The same things were measured in two ways. Each way mixes the same 12 hidden numbers, adds some noise and spreads widely along 6 directions of its own, which tell nothing about the thing.
Some things both ways: the first way, then the second way.
[-22.2   2.8 -12.9  27.9  -8.3  30.8 -19.8  -8.8   1.6 -21.2  -3.5 -21.0
  15.1 -35.0 -32.5  11.0  24.6  14.0 -22.1  -8.7  15.3  -9.7  18.3]
[ -1.7  29.8 -26.3  -0.9 -27.6 -66.4   4.6 -14.5  27.9 -71.9 -24.6  36.0
 -10.0 -22.9 -26.9 -29.2 -25.9   1.4 -19.1 -15.0  -8.4]

[ 20.4  -5.1 -11.4  -4.9  -0.1   3.0 -13.2   7.0 -15.0 -14.2  15.1  -8.2
 -11.1  -8.2 -17.3 -10.8  10.9  12.5  20.1  26.2   9.8  26.1  -2.2]
[ 31.0  -6.5   0.8 -25.1  -4.3 -23.1  13.8  46.1 -19.6 -27.0 -23.5 -14.7
 -42.8 -24.8  10.1 -59.4  -9.8  24.0   0.6 -54.7  19.0]

[ -5.9 -14.1  -3.2   5.5   1.2  -7.0 -23.9  16.1  -8.3 -17.4  -0.4   7.7
  -3.7 -22.3 -17.7   5.0  -2.7  18.8   0.9 -16.1 -11.0  -6.5  -6.9]
[ 11.6  -0.8   8.3 -24.3  10.5   1.0 -10.1  -8.0  16.7   8.7  25.8 -17.4
  12.3  -8.0  16.5  35.7  -5.4  -6.6   7.9   2.9  -2.8]

[  2.7  -6.9   0.1  10.3  -0.3  16.3  17.9 -20.2  -0.9  -5.4  -8.7   7.8
  -0.5   7.8  -0.5  28.8  10.4 -11.2  -3.1   2.6  20.6  -5.2  13.4]
[ -4.2  14.3 -18.9  13.0 -48.4 -24.6  -0.8  14.1  33.5   3.2 -30.8  -2.3
   8.2  -0.8   5.9   2.3 -30.2 -13.6   1.2  24.6  -4.6]

[ 22.8  -7.0   9.3  -3.4  19.9   4.3  31.3 -16.6 -15.3  26.5   3.2  -9.1
  -1.8  -3.5 -13.1 -15.0  23.4 -12.1   3.4 -15.3 -14.6  -8.4   3.8]
[-19.9   6.5  16.9   4.5 -12.5 -11.1   8.2   6.2  -0.4   6.0 -20.9  15.3
 -22.9  11.7 -26.5 -21.3 -21.4 -31.3 -19.4 -15.2 -18.9]

[ 20.3  11.4  24.7  19.4 -25.0  20.0  -1.9  -8.4   4.6  11.6 -19.1  16.4
 -14.7 -44.6 -29.9  -6.1   9.5   1.1 -23.3  12.6  11.7  19.4 -22.7]
[  5.9  -7.2   5.8   4.6   3.0  26.2   2.2 -29.9  21.7  -8.0  -0.2  13.7
  22.8  36.2 -14.1 -19.0  -3.8  -9.1   6.7   1.8  -1.2]

[  1.6 -21.2 -15.9  16.1 -14.1  -1.0   3.1 -15.6 -23.5   6.1  -5.1  28.6
 -24.6  13.2   4.9 -13.4 -11.4  -6.8  -7.7 -17.0  -2.1  -3.0  -5.9]
[  6.8 -18.6  41.0 -15.7  44.1  39.6   6.5   5.5 -29.2  53.0  24.2   3.2
  -0.3  25.7  -3.4   8.9  19.1 -34.5  37.5 -13.6  -5.7]

[-16.4   6.3 -18.6  26.8  -5.6  -3.4  -9.0 -20.1   5.7 -12.2 -35.7  10.5
 -11.2  12.4  -2.3  15.9 -11.8  -9.7 -19.3 -18.3   6.1 -29.7  -2.5]
[ -9.8   4.5  28.2  12.3  -6.3   7.4   4.3  -9.0  25.1 -20.0  -5.7  -7.8
  10.3  13.0  -5.6   1.4 -10.6  -8.9  15.0  -3.0 -27.4]

[ 22.8   3.2  -9.6  -8.2 -12.0  -4.3  39.9  19.9  -0.4  43.2  12.7   1.4
 -19.9  52.2  25.2 -37.3  -1.2 -40.2  20.8  -6.4  11.7  24.6 -19.8]
[-24.9  13.5 -16.1 -15.0   1.8  18.2   7.4 -20.5 -17.3  11.9  16.6   9.4
   1.2  11.5 -30.7  15.7  10.1 -30.3 -16.5  -7.8   6.9]

[ 53.4   2.8  -7.4 -11.2 -27.5   9.5  28.6 -26.8 -21.8  -8.1 -30.9 -17.5
 -67.0 -10.1 -65.9 -39.7  25.2 -36.2 -31.9   9.7  37.5  13.1 -44.4]
[  2.1  -2.2  -7.2   1.3  21.7 -27.5  -9.4 -24.9  -0.5 -32.7 -10.7  44.2
  31.6 -18.7  30.7 -10.3  32.3  23.1  25.3  10.7 -17.2]

[  3.3 -32.5  20.6 -28.9 -19.2 -16.2 -43.7  -9.7 -40.2 -35.6  13.4  51.5
  -3.0 -14.1  35.8  39.6 -39.3  48.2  -3.9  26.4  24.0  10.8  23.8]
[ 20.0 -11.6   5.6 -13.2   0.4 -12.2  -1.6  25.3 -43.6  29.7 -11.8 -11.2
 -31.5 -10.3  37.3 -45.9   6.7  28.9  23.0 -25.3  18.4]

[-15.5 -30.7 -32.3   5.1  -2.4  18.8 -12.1 -17.0 -27.4 -27.5   1.6   7.6
 -12.2  -2.7  -7.0 -12.6   4.4 -20.2 -18.8   5.2   8.0   2.7   1.5]
[  1.8   9.6  15.6 -10.4  22.9  17.0  12.8 -21.7 -15.7 -15.3  -1.6  18.4
  -6.7   6.4 -60.1  -5.6 -31.6 -36.9   5.2 -13.5  -2.6]

[ 37.5 -23.7 -34.0 -17.4  10.9  19.2  15.7 -23.5 -51.9   2.6 -15.2  -7.5
 -59.0  60.9 -17.4 -27.4  21.5 -57.4  -1.2  30.5  51.1   3.0 -27.9]
[ -7.7  -2.5  -4.7  -0.4   0.8  -9.1  11.8  -8.3  31.6 -17.9  20.2  31.7
  16.3   7.0 -29.5  -3.7 -13.3 -31.5   7.7   0.0 -12.8]

[ 18.4  -6.2   8.1  -3.8  -4.0   1.9  21.1   3.5  17.2   4.5  11.2   4.7
  11.8 -13.0   8.8  11.3   2.7 -19.1   5.4  -7.5  -1.0  -0.1 -14.0]
[  0.4 -11.8  19.2   0.9  10.0   6.9  -1.3  21.2 -60.6 -22.3 -68.1  23.7
 -21.8  -4.6  11.1 -84.7  -1.5  24.8  -1.1 -50.3   1.2]

[  1.3 -29.5  18.7 -11.7  26.5  -8.5   8.6  25.5  -1.3   1.3  17.1  -2.4
  -1.3   0.0  -0.1 -12.1   9.9  -0.7  16.4 -16.0 -10.5  -5.8   5.3]
[ 11.0  11.9 -15.1 -27.6  26.3  16.7   7.7  -6.8 -16.5  47.9  62.8   9.0
  13.0  -3.5 -18.4  81.3  -0.3 -36.2   8.5  13.5   1.2]

[ -8.1  -1.5 -18.0  12.8 -17.4   2.7 -43.8   1.7  -8.3 -19.1   4.2  17.8
  10.4 -20.2   8.9  34.5 -13.7  27.9   3.1  21.9   2.3  13.0   6.2]
[  7.9   4.5  14.8   6.4   4.5  31.7  -6.6 -34.6  31.1  16.0  31.6 -13.3
  25.9  25.5 -26.0  54.0 -18.2 -21.9   8.6  25.9 -10.3]

[-14.5 -59.7  27.8   2.8  16.2  -9.7 -36.3  -8.4 -27.0 -34.9 -45.6  20.3
 -20.3  12.4  10.7  27.8 -12.9  -4.3 -13.9   9.6   7.9 -27.9  15.7]
[ 19.8 -18.4  19.5 -15.4  14.6   3.2  -0.7  12.9   2.7 -31.8 -13.9  16.2
  -5.0 -23.1 -12.6 -14.9 -23.2 -11.2   0.3  -2.3   2.0]

[ 39.3  10.2 -13.2   2.9 -52.8 -10.4  36.0   8.6  21.8  48.9 -12.3  -0.7
 -50.1  23.8 -10.3  -2.8 -13.7 -37.1  -5.3   0.0  27.3  33.2 -43.8]
[ -6.3  10.0  36.6  -1.9  -2.7  28.2 -18.8 -15.5  19.0  19.6 -10.9 -33.4
  33.2  43.2  17.3  12.1 -18.3  -7.8  -4.8  19.0  -5.4]

[ -7.8  -7.2 -14.3  19.5  -9.9  -2.5  -0.6  -7.8 -20.8   3.4   2.0  40.8
 -29.7  17.9  17.5 -26.7 -17.6   2.2   2.4   5.1   5.6  17.6   7.8]
[-40.2  -4.4  15.1  31.5  19.0  24.9  -0.1 -34.8  -2.7 -16.4  22.3  15.4
  17.8   9.3 -25.5  15.9  40.1 -20.2  22.3  20.1  -6.3]

[ -1.1 -16.7   2.9  15.5  -6.1  19.1 -32.9  -8.5  -7.6   0.1 -13.2   7.9
  18.5 -51.3  -9.6  22.9  -4.0  18.4 -11.3  11.0   0.9   1.3   0.3]
[ 16.4  -9.3  33.6  -5.8  -0.3  26.9  -1.6  -9.4  28.0   5.4 -28.6 -28.4
   6.0  57.8  -1.2 -33.2 -28.5  -2.4 -18.7  -6.5   3.7]

[ -8.9  26.5 -33.5  35.6   3.8  11.3  -7.9 -53.3   1.3   8.7 -17.2 -45.3
  10.6  17.7 -35.4 -11.4  26.6  -8.6 -14.6  -7.6 -24.2 -10.3   9.4]
[-12.0 -17.2  42.7  49.9  12.6  47.2   2.9 -10.8   0.5  -5.2  16.9   9.3
   7.6  27.8 -30.5   8.0   1.4  -8.9  13.4  16.9 -18.7]

[ 12.5  -4.4 -15.3  -1.6 -24.0   0.5   8.3 -10.0 -13.8   2.7  -8.1  -5.3
   9.3  42.8  -3.2  10.8  -5.9 -17.1  14.4  -5.5  -8.8  26.6  -6.0]
[ -6.4 -14.1  31.1  -6.2   6.9  78.9  -1.3   8.0 -44.1  14.9  -2.5  -7.4
  10.2   8.3 -11.9  -6.8 -17.9 -22.6   4.8   2.2  13.5]

[-14.7  25.0 -24.6  19.9 -12.4  -4.8  -9.8 -11.8   6.8  24.2   1.2  10.4
   2.9  35.3   8.5  31.4 -14.0   7.0   4.8  -0.6  -4.1   6.5   5.0]
[-15.0 -14.0  -2.8  27.9 -12.1 -15.5 -25.4  -9.1  40.9  11.8  16.8  11.9
  25.9 -13.5  35.9  21.9  14.6   3.1  16.0  53.9  -7.6]

[  6.4  -7.8 -11.0  -6.1  -0.6   6.8 -33.8  23.2 -24.2  -8.5  13.1  21.3
  -7.8  44.4  40.7  58.1   4.0  -2.4   6.8  19.2  54.8 -21.8  -3.7]
[ 29.9 -13.7   1.1  -8.8  -8.8 -18.5  -6.1   1.5  10.2   3.0  18.0  38.6
  -5.7  -5.1  25.4 -44.0 -22.8   5.6  32.9 -35.1  -5.8]

[-21.5   9.9   2.4  18.9  -9.5   3.2 -10.6 -34.2  23.6  -4.2  14.7  -1.2
  47.2 -21.1   1.9   9.6 -15.8  24.0   0.2  -1.7 -31.3  17.7  24.9]
[-26.7  -0.3   1.7  41.4 -22.3   9.7 -23.4 -13.5  21.3   8.9  -3.1   7.5
  31.0  14.1 -33.5  27.9  -8.3  -9.7  16.0  60.3 -13.5]

[ 17.6   5.6  -7.8  16.7  -8.4  21.8   2.6  -0.4 -13.3  -0.5  12.3   9.4
  25.5 -35.3 -14.0   5.3  17.1  14.4  19.6  -1.9 -20.4  21.6  -2.6]
[ 22.1   7.8  -0.4 -36.4 -40.8  18.6   9.1  30.1  23.3  47.1 -20.1 -60.7
 -21.2  26.8 -12.1   2.8 -48.3 -35.1 -13.5 -20.8  14.7]

[ -6.8 -12.2 -40.2  13.4  12.5  14.1 -21.5 -34.5 -42.2 -43.2 -12.2   2.9
  -5.5  23.5 -14.9  -0.9   9.3   1.6   7.0  10.3   6.0  -6.0  14.7]
[  3.5  -5.5  25.5   2.6  15.2  44.3  35.8  18.7 -39.1 -22.8  13.8   7.8
 -19.0  -0.4 -39.2  -9.6   4.8 -22.7  24.6 -42.8  -2.9]

[ 15.0  -3.9  -6.4  -9.0 -15.0 -24.4  -1.6 -20.5  -1.6   3.6 -25.3  11.3
 -28.4  14.8   6.1   2.9 -22.6 -23.6 -24.3  -8.0   6.5 -17.9 -27.7]
[-21.6  17.9   4.7 -14.6 -13.9 -11.1  -4.9  -2.5   3.4 -28.7 -10.3 -13.6
 -12.6  -4.5 -26.5   3.5 -18.6  -6.2 -31.8 -40.5 -26.8]

[ 12.3  22.9   4.4   4.9 -14.0  -5.1   5.7  -4.9   0.9  23.1 -20.4  25.4
  -5.6  -4.9   7.9   6.4 -13.1 -10.5  -4.7   5.3 -16.7  14.7 -19.0]
[-18.4   1.5  -1.9  -3.1 -17.6  22.5   0.1 -34.5  28.0   0.1 -13.6  -7.6
   5.4  17.5 -24.7   7.0 -12.6 -22.5 -27.3   5.8 -11.6]

Other things, the second way, with their names:
(335): [-36.9  -4.8  26.5  22.7  16.9 -21.3   0.4  -6.1 -14.3 -62.2  31.7  65.2
  15.0 -17.2  -0.5 -47.1  15.5  -6.3  33.9 -17.0 -31.3]
(121): [ 21.4 -10.8  20.0   4.2 -22.7  34.0  -0.6  12.8  10.8  12.5 -12.0 -68.7
 -25.1  32.9  -7.1 -35.0 -43.8  19.5 -33.5  -8.9  33.0]
(350): [  9.9 -13.8  22.1  12.2   4.7  12.7  -9.6  26.2   0.2 -12.2  11.1 -32.4
  -8.5 -10.3  45.3  -6.2  -0.3  24.5 -29.4   1.0  24.4]
(173): [  2.8  17.4  -5.8 -23.2   1.0 -36.5 -11.2  -2.6  14.6  -3.2   1.9   2.2
 -14.9   3.6 -39.3  11.4 -26.9 -19.1 -21.2 -29.8  -7.8]
(106): [ -0.4  -6.8 -17.3  -3.8   0.7   6.0  -3.7   0.3  -0.8  11.2  18.7  28.5
  13.6 -11.5  13.8  20.0  12.4 -12.8   0.4  25.5   8.3]
(166): [ 14.5   9.7 -15.4  -0.6 -46.7 -27.4  -3.1  19.7  74.8   1.3 -25.6 -41.6
  20.5  22.4  16.6  -0.8 -30.4  -2.1  -4.3  25.7  -0.6]
(24): [-18.4  -3.1 -13.1  23.6   9.9  38.8   2.8  -7.4   0.2   4.2  28.9  11.5
  15.5  25.7 -36.2  25.7   7.0 -12.8 -25.5   4.1   3.0]
(229): [ -5.5  -1.3  24.3  12.9 -35.4  11.9 -24.1  -0.7  35.4  -9.8  -6.8 -36.6
   3.3   9.0 -11.8 -14.4 -48.6  -2.7 -11.0  14.2   1.0]
(267): [  8.4   8.4  34.8  -8.0  24.9   2.4  13.3   2.7 -24.3  11.6  22.4  -8.4
 -29.5  13.1 -34.5   3.2 -17.7 -14.8   0.9 -33.3  -7.4]
(301): [-20.4  -0.9  33.1  33.7 -16.5  21.9  -4.1 -14.6  10.3   8.0  -4.2  -2.8
  10.5  37.9  -9.6 -27.7 -29.8 -11.5   3.3  18.3  -9.2]
(305): [ 22.1  -8.1   0.6 -12.2 -10.9 -33.4  -6.2  28.5  27.3  -3.2  -6.0   4.5
  -3.4 -35.3  20.5   7.4 -15.3  -9.3  20.5  10.7  -4.9]
(31): [-13.1   3.9  34.9  23.3  -7.1  10.9 -13.0 -13.5  53.7   8.8  20.5 -41.7
  17.6  34.1 -12.8  32.5 -13.5 -13.0   6.3  17.5 -17.1]
(303): [  9.6   7.1 -22.8 -39.6  19.0  -2.0  16.7  13.9 -12.7   2.9  22.7  12.9
   0.4 -34.0  13.7  51.6  27.4 -19.5   3.8 -27.0  -1.5]
(56): [ 16.7   6.5 -28.1 -24.9 -42.5 -63.8  -7.2  25.6  29.1  23.5 -30.0  -3.6
  -0.4 -38.9  38.6 -11.5 -28.4  -2.3  35.8  26.9  -4.1]
(26): [ 17.2  -0.3   1.8 -21.4   8.9 -24.7   5.6  18.1   0.6  12.0 -18.9 -13.3
 -12.5   6.5  10.1 -27.4  -6.5   0.5  -4.3  -1.2  15.3]
(379): [ 12.9 -19.3 -14.8 -10.5 -10.9  -3.3 -18.9  -8.0  37.0  21.6  11.3   5.2
   8.7 -18.0   0.5  36.9   1.2 -18.0  18.5  29.8   1.1]
(198): [-19.7  -2.5  42.6   2.8  14.3  35.1  -2.9 -22.4  -8.2   4.3  -0.5  -0.5
  -1.3  24.3  -7.5   1.0  -3.0 -19.6 -15.1 -11.4 -16.7]
(382): [  9.0  -8.6  16.4  14.3   3.5  14.9 -12.5   1.7 -18.6  13.1 -12.3 -24.7
 -25.3  -4.3  -7.3   8.9  -6.3  15.7 -12.3  23.9  23.4]
(172): [ -9.1  10.8   3.0   2.1  17.7  13.7  15.9   1.6 -24.2  19.5  36.0  -9.3
  12.1  18.8  14.0  19.2  21.4   4.1   3.1   1.1  -1.1]
(188): [ -2.8  12.7 -43.6 -45.7  -8.0 -39.4  14.2  57.4 -34.1 -32.0 -43.0  -7.0
 -36.3 -44.7  11.2 -38.4  16.3   7.4 -33.4 -55.1  24.9]
(266): [-15.0   4.1  34.1   5.2 -20.5  50.0   6.8  18.1  26.8   0.3   1.0 -74.5
   6.4  56.2  -3.0 -11.7 -17.3 -16.6 -34.8  -1.7  16.6]
(321): [ -8.7   9.3 -17.0  14.3  21.8 -24.2 -11.2 -20.4  25.4 -34.7 -12.3  38.6
  46.3  -1.6  -1.7  16.8   1.1  -2.2 -18.8  46.4  -5.1]
(128): [ -2.9  12.2 -26.7 -24.2 -12.4 -60.0  -1.7   0.0  36.7 -55.5 -27.7  19.3
  13.6  -7.5  -8.9 -42.0  -9.6  -2.5 -11.4 -21.5 -19.7]
(338): [-29.3   1.7  26.7  38.1 -14.7  24.7 -15.7 -20.0  23.2 -47.8 -19.9 -37.5
  12.4  -6.6   9.3   6.4   1.7  19.7 -27.5  33.7   0.8]
(223): [ 17.4  10.6  -4.5   8.3  15.9  -8.3  11.7  -0.6   6.7  17.9  47.6  -2.8
   9.3  -3.8 -12.1  54.3 -11.0   4.2  14.8  15.3 -11.6]
(38): [ 11.0  -8.9  11.0   5.0  28.0 -10.0  11.0  12.6 -17.4  -6.3 -16.9   2.8
   1.0  -5.4  21.5 -10.1  33.8  17.8  24.8  -7.5  -8.8]
(271): [-22.9  -4.3  69.6  31.4  -1.6  60.5 -12.5  -3.7  -7.2 -15.0  12.0 -44.5
   9.5  26.4   2.1 -11.0 -19.8  -0.1  -2.4   7.3  -0.5]
(252): [ 24.9  -0.3   5.6  -0.1 -54.1   2.1  -4.2  26.4  37.6  43.4 -11.0 -68.4
 -27.7  11.4  -8.0  15.7 -46.1  -3.0  14.6 -15.8   0.9]
(100): [-25.4  29.3  -6.9  -8.5 -20.0  -8.7  13.5  23.2 -14.0 -47.0 -39.6 -14.8
 -15.6   2.3 -18.2 -29.7  -5.9  -1.6 -34.5 -59.8  -0.6]

Some of these things the first way, each followed by its name:
[  5.5  22.6   3.1   2.4 -12.7  -5.0  39.2  24.6  24.2  10.0   8.9  -1.8
   3.8  16.2  -0.8  -3.2   5.7  -5.9  23.9 -19.4  -1.7  21.1   1.4]	(56)
[ 22.3 -11.1  11.1   5.3  28.5  23.2  23.1   0.1   0.0  -4.7 -11.7 -23.2
  -0.8 -31.6 -48.5 -30.2  35.1 -13.3  12.2  -3.1   5.3   0.0 -10.1]	(166)
[  1.1 -12.2  54.0  -6.6  15.5 -13.6  29.1  21.1  29.0  35.8   9.4  28.6
  -8.6  -1.8  21.2  10.8  -7.1  -7.6  -0.2 -13.2   2.5  -7.6  -0.5]	(301)
[  6.9  -9.4   5.0 -25.5  12.8 -11.0  -8.8   8.0 -10.2  -3.4  27.5  15.6
   4.5 -21.1  -5.5   7.2 -15.6  38.2  23.0  14.0   5.0  20.3   9.6]	(172)
[ -1.4 -13.6  -4.1   1.5  -1.3   7.5   7.9  -4.8  22.5  13.8   3.0  17.4
 -15.9 -31.2 -22.9  19.5 -15.0  -4.7  -3.6  31.5  11.5  33.6  -9.4]	(321)
[-29.5 -18.8 -49.4   9.2   6.2  12.8 -18.3  -4.4 -13.6   2.3   9.8 -10.0
  16.2  28.9  14.1  -3.4 -12.1  -5.2  12.4   2.7   7.6  10.0  17.8]	(26)
[ -8.1 -16.1  49.0  24.1   3.4 -14.9  32.9  14.2  54.4  42.4  -4.6  21.0
 -34.6 -35.1   0.8 -32.0  -2.9 -32.6 -41.2 -40.6 -11.7 -29.6 -28.1]	(173)
[-22.3  47.5  -6.3  42.4 -53.9 -13.0 -15.6 -16.2  50.9  35.2  20.2  12.0
  14.7 -47.4  -9.4  31.0 -26.0  45.5 -12.1  15.7 -44.7  59.3  16.0]	(382)
[-25.0  -7.4   2.9  -7.0  27.2 -14.6 -23.8 -14.1  14.3 -18.6   1.0  -4.6
   0.8 -10.0  -5.3  18.5  -9.3  10.3 -12.3   9.3   1.7 -19.6  13.3]	(223)
[  6.7  13.5 -18.4  12.0 -21.9  -1.0 -11.0 -18.6 -14.0   9.6  -6.0   8.9
   4.5 -28.1 -24.8  22.9  -3.4  19.9 -15.4 -13.8 -23.0   4.6  -8.7]	(198)
[ -5.1  61.6 -15.7  37.7 -13.9  -9.4  37.0  -4.4  55.8  46.7 -10.3 -25.7
 -15.8 -13.7 -59.2 -28.8  14.4 -15.4  -9.3 -23.1 -47.3  24.8 -26.5]	(338)
[-23.1 -11.9   8.1   8.6  -1.0 -10.8 -44.8 -13.4 -13.4 -27.4   2.0  18.8
  18.6 -41.5 -26.7  38.9 -16.3  58.9 -10.1 -13.3 -27.6  -5.4  18.5]	(271)
[  1.7   7.8  19.9  19.6   8.4  -2.5 -12.6 -16.1   5.5 -21.7  -1.8  17.9
   9.9 -39.4   1.7   7.9  12.3  12.8 -11.6  -7.1 -21.0 -25.7   4.8]	(252)
[-28.9   7.3  38.5  48.6 -15.5 -12.1 -12.0  16.5  34.4  13.7 -24.2  53.1
  -1.1  -6.2  40.1  28.6 -26.1  10.0  -9.4 -15.5 -20.2 -10.8   9.9]	(379)
